The rows of a group lie close to one hidden flat surface of 11 dimensions, which may be shifted away from zero. Surfaces can cross.
In the rows, zero is written as 128.
Known rows, each followed by its group:
[130 123 136 144 134 214 177 107  97 120 165 122  84 111 137 146 113 143
 127 114 107]	q_45
[185 126 138  91 189  89  91 110 180 181 141  88 132 118 151  65 107 148
 123 126 115]	q_276
[ 90 149  88 142 154  84 106 142 153 140 101  73 118 135 176 107 126 131
 134 135 123]	q_276
[116 155 104 130 154  63 108 118 127  81 130  62 115 123 121 135 140 147
 112  98 160]	q_599
[ 81 125 102 153 153 157 111 135 116 105 128 124  85 124 155 141 137 120
 143 136  99]	q_764
[175 112 132 120 158 118 121 126 147 135 151  89 145  99 185  89  86 178
 129 102  93]	q_764
[ 67 154  98 152 169 163 120 128 140 123 120  86  60 131 161 127 158 107
 141 166  90]	q_2
[117 122 126 134 121 157 163 136 127 121 148  96 145 115 138 174 120 132
 132 124  89]	q_2
[164 140 196 110 108 180 166 116 145 138  99 103 164 125  97 137 133 131
 124 150  91]	q_667
[125 101 134 145 161 137 113 120 159 107  86 102 103 117 147 128  81 160
 117  88 115]	q_599
[115 133 108 123 129  81 131 162 142  90 146  65 135 152  90 207 111 108
 118 152 117]	q_2
[204 119 133 107 149  83  88 134 131 163 130 129 133 116 131  63 128 136
  97 135 143]	q_667
[105 127 127 134 132 129 148  79 105 125 104 168 121 141 109 181 128  99
 200 106 130]	q_667
[ 80  96 107 133 164 123 104 102 137 138  91 150 131 134 154 154  83 139
 183  64 129]	q_667
[ 69 153 118 126 182  96 118  85 156 119  99  92  87 155 118 180 126  89
 196 136 102]	q_45
[118 118  93 143 131 137 164 121 112 132 178 122  91 119 151 150 111 124
 131 113 128]	q_2
[ 96 159 126 136 110  99 170 154 126 150 110  83 146 176 126 149  61 116
 130 149 134]	q_276
[139 157 103 139 135  46 117 115 102 112 104 156  88 177 101 149 109  86
 175 165 181]	q_45
[ 65 143 119 121 170 104  97 120 181 126 113  72 105 127 126 125 159 114
 108 120 113]	q_276
[ 99 125 101 113 113 100 114 143 147 178 153 180 133 154 115 111 148  88
 116 153 170]	q_276
[120 138 140 131 160 129  99  88 101  63 134 143 101 120 137 110 114 168
 161  91 138]	q_764
[106 109 172 108 132 144 151  94 147 116  91 127 144 150  63 199  75 130
 144  81 131]	q_667
[132 118 127 122 137 158 136 122 169 122 187 117  94 104 119 124 168 119
  85 139 120]	q_764
[117 105 128 118  97 133 101 126 149 108 128 190 189 104 127 135 196 127
 156 120 128]	q_45
[135 156 162 127 157 167  97 123 138  92  77 116  98 156 111 141 148 104
 177 208  78]	q_45
[171  98 152 141 124 119 113 150  43 159  77 143 116 134  81 144  94 108
  94 120 117]	q_45
[174  91 120 118 116 118  86 188 122 166 114 129 194 109 155  89 125 157
  94 125 116]	q_599
[115 134  95 109 144  92  79 141 125 152 145 141 126 138 108 117 182  98
 117 149 156]	q_599
[173 109 143  86 164 137 129 109 188 135 187  91 154 109 135 127 108 162
 130 114 101]	q_276
[114 126 120 139 123 167 168  78 149 159 158 158  70  96 129 126 200  88
 121 128 129]	q_764
[118 121  88 109 153  47 115 124 162 134 168 110 127 143 121 152 101 115
 133 111 162]	q_276
[145 153  89 149 129  81 129 111  94 114 130 170  83 160 138 121 106 113
 172 150 188]	q_45
[139  89 119 125 164 131  94 117 114 139 150 155  90 109 120 136 133 114
 119 109 111]	q_764
[ 88  92 147  93 136  99 136 122 140 131 154 115 179 136  84 195  79 128
 122  61 116]	q_276
[172 132 150 139  96 157 170  98 115 160 120 158 116  92 144  78 164 130
 111 120 136]	q_764
[106 139  64 150 140  70  78 157 112 118 112 131 114 135 171 108 143 126
 148 143 154]	q_2
[181 120  99 121 140  62 104  84 168  94 131 113 154  65 158 118 213 155
 155  75 151]	q_276
[ 87 147  95 144 141  53 117 125 122 156  83 115 106 152 132 127 124  92
 141 125 149]	q_45
[144  99 142 118 126 134 122 156 110 157 113 117 177 129 133 147  83 140
 130 116  89]	q_276
[100  93 101 155 109 139  85 172  66 129  80 176 124 131 106 152 159 101
 108 125 134]	q_599
[104 106 100 127  93 122 126 145 146 124 157 144 180  93 160 122 172 149
 112  90 137]	q_45
[142 143 119 135 126 112 162 131 114  66 166  78 102 131 101 182 104 136
 114 128 139]	q_2
[176 140 156 106 190 111 131  78 160 142 127  86 104 137 130 116  79 139
 165 124 112]	q_667
[178 116 127 138 118 167 130 130 112 129 126 158 122 122 159  92 104 164
 135 128 144]	q_599
[130 128 149  92 156 139 109 111 190 157 150 121 121 132  94 131 166  95
 122 160 108]	q_667
[143 109 134 132  77 135 133 188 171 111 131 124 126 137  81 126 128 128
  24 155 171]	q_599
[148 120 117  84 183 134  96  85 206 159 199 169 122 127 157  94 149 121
 186 153 126]	q_45
[ 75 140 104 120 182 125  79 107 145 131 122 130  74 140 105 136 181  87
 134 137 134]	q_599
[148 132 128 138  99 153 129 137  92 156 101 178 149 131 140  94 151 127
 144 146 148]	q_599
[160 144  97 123 136 117 118 160 152 157 159 120 116 149 160  78 112 135
 116 178 159]	q_599
[145  99 119 143 113 140  90 157  94 117 108 145 153  89 152 107 168 149
 103 102 114]	q_667
[ 83 187 156 151  97 206 206 100 128 146  91 112 103 134 148 120 169 104
 161 177  95]	q_2
[139 124 150 115 128 125 148 117 139 148 118  98 169 118 127 146 125 127
 142 119  87]	q_2
[ 75 140 111 143 133 104 117 128 104 143  96 138 108 150 124 126 125 108
 131 120 146]	q_276
[103 129 108 150 144 111  78 161  83 176  70 149  85 147 119 107 158  70
 109 173 117]	q_2
[141 125 102 148 115 127 117 162 126 113 120 124 120 124 154  98 124 156
  94 130 156]	q_599
[104 149 158  81 170 142 101  96 184 140 164 153 141 167 122 122 109 112
 197 175 105]	q_764
[147 114 126 122 155 165  86 100 142  86 163 166 114  94 155  98 171 160
 153 116 126]	q_45
[149  88 168 114 156 154  66 137  71  89 121 166 131 126  79 147 105 141
 120 107  96]	q_764
[189 120 140 108 140 113 146 127 125 181 148 119 141 133 138 108  79 135
 128 128 119]	q_45
[158 164 148 154 127 185 170 110 120  92 101 116  57 146 129 109  94 149
 125 160 152]	q_599
[119 123 106 134 153  52  67 156 118 112  78 107 129 142 116 148 121 108
 132 137 119]	q_45
[140 159 109 129  75  95 155 151 143  93 168 122 143 132 113 119 164 131
  89 159 188]	q_2
[118 126 152 134  90 115 189 113 103 130 106 126 137 138  76 204 122  87
 141 124 114]	q_764
[156 140 159  94 152 111 129  85 165 130 160 121 107 129  79 115 140 122
 105 123 155]	q_276
[176 131 162 106 118  88 126 134 150 165  88 106 167 138 114  91  93 144
  98 119 145]	q_667
[ 88 131 153  79 138 174 127 100 187 116 204 181 148 161  89 171 144  99
 187 167 114]	q_764
[115 149 143 107 118  85 184  94 180 146 111  94 175 158 122 171  75 126
 182 108 142]	q_667
[143 119  92 164 174 116  95 147  60 136 120 112  46 125 150 107  96 123
 101 129 122]	q_2
[172 127 130 152 113 153 177 153 119 137 129  68 127 102 171 118  98 159
 103 136  88]	q_764
[143 115 142 140 155 105  67 124  76 148  52 145 105 117 115  90 154 116
 109 105 127]	q_276
[133 132  92 136 139 121 108 123 126 126 154 146 112 112 177  87 153 143
 142 126 146]	q_2
[148  81 116 115 137 144 105 190 137 166 164 127 145 135 130 156  93 107
 110 172  73]	q_764
[103  92 118 122 109 198 129 119 158 152 140 225 144 140 149 114 101 150
 155  96 173]	q_667
[121 142 112 138  81 152 173 158 140 111 143 147 114 171 102 150  92 120
 102 166 191]	q_667
[142 114 146 134 100 199 126 118 105 134 116 195 138 108 131 105 179 132
 133 128 128]	q_667
[181  88 117 106 155 134 110 143 170 103 199 106 124 113 123 132  95 166
  85 111 141]	q_599
[ 94 121 119 128 121 144 124 140 146  49 162  88 144 102 110 189 169 145
 113 108 109]	q_2

New rows. What belongs after each?
[163 110 135  96 125  93 103 175 188 144 150  75 178 116 117 107 130 142
  58 142 120]	q_667
[ 88 133 104 134  69 108 157 144 103 138 136 187 143 160  92 166 138  85
 130 142 184]	q_276
[147 127 141 168  85 136 160 136  37 156  82 143 108 107 123  99 134 122
  80 102 134]	q_2
[ 83 152 114 163 145 118 131 115 107  63  83  83  65 137 117 156 111 139
 117 101 152]	q_667
[151 127 113 129 157 143  98 128 131 123 154 129  90 112 149  98 163 130
 122 149 121]	q_667
[156 104 125  82 150 134  87 153 140 200 162 158 163 151 102 139 142  86
 143 174 108]	q_599
[147 103 167 141 120 178 104 125  83 146  57 160 151 103 130 107 149 142
 131 104  93]	q_667
[ 87 110 151 126 142 155 103  91 121 146  72 170 124 123 100 149 165  99
 157  95 109]	q_667
[127 167 170 105  93 130 139 100 139 133  95 168 159 149  75 133 195  85
 161 180 143]	q_2
[100 150  75 160 112  50 136 136  98 106 123 136  95 148 144 131 107 113
 135 123 184]	q_764
[130 140  99 135 107 126 143 157 140 134 169 125 103 127 138  94 145 125
  76 158 167]	q_45
[220 101 127 124 134  96 102 137  82 105 145 151 131 118 119 114  86 159
 117 111 152]	q_45
[129 129 112 149 108 138 131 152 129 125  97 125 143 133 172  96  91 167
 117 117 153]	q_667
[140 128 127  98 154  75 117  88 164 116 148 142 144 139 122 156 119 119
 194 117 133]	q_45
[159 172 178 103  87 118 127 118 146 101 146 154 164 135 107  46 149 157
  95 151 180]	q_764
[158 142  87 149 135  78 105 143  90 132 137 141  89 136 156  58  97 150
  97 121 197]	q_276
[179 108 145 150 158 195 113 139 124 106 111 121  60 125 138  99  76 162
  94 140 120]	q_599
[119 124 119 116 169 166 121  67 149 187 148 188 106 120 179  92 148 115
 208 127 111]	q_45
[141 113 130 147 102 164 144 150  83 122 105 133 158 123 140 152 112 141
 145 123 104]	q_276
[117 176 123 161  78 128 199 155  90 100 112  86 106 157 108 168 110 107
 115 179 141]	q_2
[116 166 125 103 157 113 113  86 159 173 130 148 105 151 117  94 170  92
 158 162 159]	q_599
[136 152 127 134 159  79 116 133 137  96 107  47  96 126 109 138 130 124
  99 136 115]	q_667
[129 130 162 129 119 196 118 149 139 109  99  94 139  97 115 118 193 139
  82 147  84]	q_276
[109 120 138  90 156 162 140  82 181 128 219 149 115 132 103 149 129 123
 144 114 139]	q_276
[121  82 128 134 118 188  97 140 112 178  88 216 139 130 134 121 150 108
 145 134 110]	q_599
[192 109 147 144 121 162 124 160 103  85 125 128  76 127  88 120  91 153
  46 138 159]	q_599
[157  81 142 121 147 108  91 122  84  74 151 144 129 102  94 162 104 155
 110  62 126]	q_764
[157 118 116  98 169  47 115 105 157 160 145  99 154 131 149 113  72 145
 148  87 139]	q_276
[155 168 116 132 142 143 133 137  89  97 160 109  67 163  88 140 126 113
 116 190 161]	q_599
[146 135 145 102 139 133  91  97 162 123 149 142 127  97 109  62 210 146
  86 106 170]	q_599
[173 176 159 124 116  71 160 116 131 147  71  85 156 162 131 107  83 124
 161 162 131]	q_45
[137  85 130 143 136 186  91 131  81  80 131 167 120  91 127 151 154 152
 131  96  99]	q_45
[164 181 119 115 119 133 143 126  91 150 145 124 153 147 147  94 152 135
 169 177 149]	q_599
[198 121 148  95 135 135 152 103 143 153 171 162 152 146 126 142  84 126
 190 156 122]	q_45
[ 71 142 136 155  68 148 150 144  67 138  69 178 140 149  98 153 159  89
 130 136 146]	q_276
[153 163 128 152  81 159 154 164 121 109 121  98 151 103 175  82 180 154
 107 175 113]	q_667
[113 117 103 169 126 122 134 153  78 106 115  78 106  88 163 122 124 157
  80  80 111]	q_2
[212 136 176  98 130  99 140  64 126 121 126 168 162 127 110 118 105 145
 193 111 143]	q_45
[166 118 132 123 112 169 181  86 106 146 176 199 123 133 136 151 104 120
 194 139 131]	q_764
[160 111 131 110 192  77  49 120 151 138  98 119 137 121 158  93 115 139
 166 119  94]	q_45
[142 114 112  99 178  63  85 119 156 122 175 121 126 130 134 119  90 139
 135 104 135]	q_764
[100 123 111 122 152  59  54 105 121 133  79 164 146 125 125 124 181 104
 174  97 142]	q_2
[135 162 133 136 175 131  99 108 136  86 106 105  67 141 132 111 135 128
 152 170 117]	q_45
[ 98 156 100 139 146  91  96 108 138 129  84 165 120 154 166 120 142 103
 221 163 133]	q_45
[138 155 155 114 113 143 165 130 190  89 148  70 126 139  89 142 129 141
  84 152 147]	q_599
[147 154 146 148 101 194 168 121 132  88 121  93 147  97 167 106 158 176
 134 131 111]	q_276
[124 161 153 130 140 135  93 107 130 169  58 163 104 139 126  58 186  91
 140 177 127]	q_45
[164 134 137 101 189 109  90  97 111 126 142 112  87 135  87 129 129 119
 130 127 137]	q_599
[115 193 169 103 139 133 142  92 146 109 137 149 126 194 105 119  85 116
 203 196 139]	q_764
[126 142 114 138 108 123 132 159 166 117 116 102 130 139 153  75 100 168
  78 126 179]	q_667
[135 116 159 112 108 184 150  95 113 103 167 189 175 122 141 146 115 154
 199 114 109]	q_764
[188 158 186 111  59 133 195 107 127 146 109 132 199 120 104 116 166 126
 137 151 129]	q_667
[ 78  99 170 115 147 123 100 112 143 134  52 110 154 127  61 189 135 104
 121  77  94]	q_667
[143  93 118 130 150 168 138  93 101  54 207 154 102 100 136 178  98 168
 168  75 122]	q_764
[ 95 122 105 116 123 159 107 154 149 175 136 168 131 149 122 135 168  81
 140 184 127]	q_599
[175 101 141 125 124 148  98 145  98 108 130 175 134 123 113 134 132 132
 133 142 122]	q_45
[159 125 165 129 110 130 134 126  75 160  80 156 145 138 102 108 110 124
 121 119 130]	q_276
[159  74 116 117 132  69  92 164  92 134 131 128 160 121  91 177 106 117
 104  92 117]	q_2
[152  87 127 130 111 128 117 142  76 110 145 176 126 119  81 164 131 118
 102 101 146]	q_45
[164 115 101 156 118 142 124 131 101 208 110 189  99 101 193  38 160 116
 121 140 132]	q_764
[197  91 125 118 118 142 134 131 138 175 178 161 149  89 169  78 131 150
 109 117 122]	q_764
[122 118 147 123 142  97  55 103 134  94  64 169 166 113 124 126 186 125
 185 114 109]	q_45
[156 139 110 121 103 107 125 127 130  91 152 158 173 129 150 128 146 151
 176 138 160]	q_2
[125 127 154 117 166 183 122  89 181 104 127 120  93 128 127  99  94 174
 111  91 153]	q_667
[198 127 121 103 169  33  59 140 141  88 146  88 128 121 109  93 122 160
  87 118 165]	q_2
[187  86 146 117  89 156 155 156 112 121 153 145 188 126 111 169  75 158
 119 111 127]	q_667
[177 137 125 156 136 170 170  70  90  96 161 147  63  95 169  97 118 165
 148  99 148]	q_764
[156  86 118 140  88 143 136 189 116 113 153 108 190  87 166 136 112 172
  85 106  92]	q_764
[154 154 112 103 153 127 153 139 141 145 180  85 126 168 123 164  92 113
 166 191 121]	q_599
[147 157 126 118 148  61 112 149 165 149 104  37 145 123 136 110 149 112
 107 166  91]	q_667
[192 139 150 128 121 195 140 155  55  96 149 103 138 124 121 136 124 161
 121 160 109]	q_599
[ 98 176 130 141 182 157  96  87 163  79 113  90  50 114 156  78 182 140
 136 149 122]	q_45
[156 116 125 137  96 114 138 152 124 101 117 115 173 110 153 111  93 185
  98  82 160]	q_667
[205 129 147 118 131  95  89 165 104 163 101 124 112 134  85  70 141 107
  53 175 143]	q_667
[180 111 113 140  86 102 118 189  77 131 145 167 129 140 112 104 102 124
  73 160 166]	q_764
[ 86 129 154 131 101 166 147 113 106 111 116 149 138 126  96 151 151 124
 121 107 129]	q_276
[ 50  79  89 139 145 123  76 190  98 146 132 130 143 134 149 139  79 139
  90  84 107]	q_276
[198 101 102 140 116 110 105 132  89 111 116 163 126 104 117 161 175 112
 149 136 138]	q_276
[ 89 133 120 172 129 171 117 157  96 156  19 154  82 177 149  96  54 135
 127 141 157]	q_667
[ 76 113  81 138 143  85 129 141 143 126 127  77 154 117 176 168 105 141
 153  83 101]	q_45
[109 112 110 139 109 140 136 135 113 169 127 184 117 135 129 138 152  81
 140 149 123]	q_764
[160 108 105 105 105 112 138 151 128 183 193 185 161 150 145 103  81 129
 131 140 168]	q_276
[182 104 131 127 139 143 105 188  85  89 145  68 135 126  99 166  92 155
  78 136 103]	q_599
[137  91  95 100 185  87  71 126 142 138 171 145  96 144  90 162 117  99
 124 122 149]	q_599
[152 115  89 159 110 100 165 157  99 123 147  97  93 121 137 162  94 122
  98 129 132]	q_764
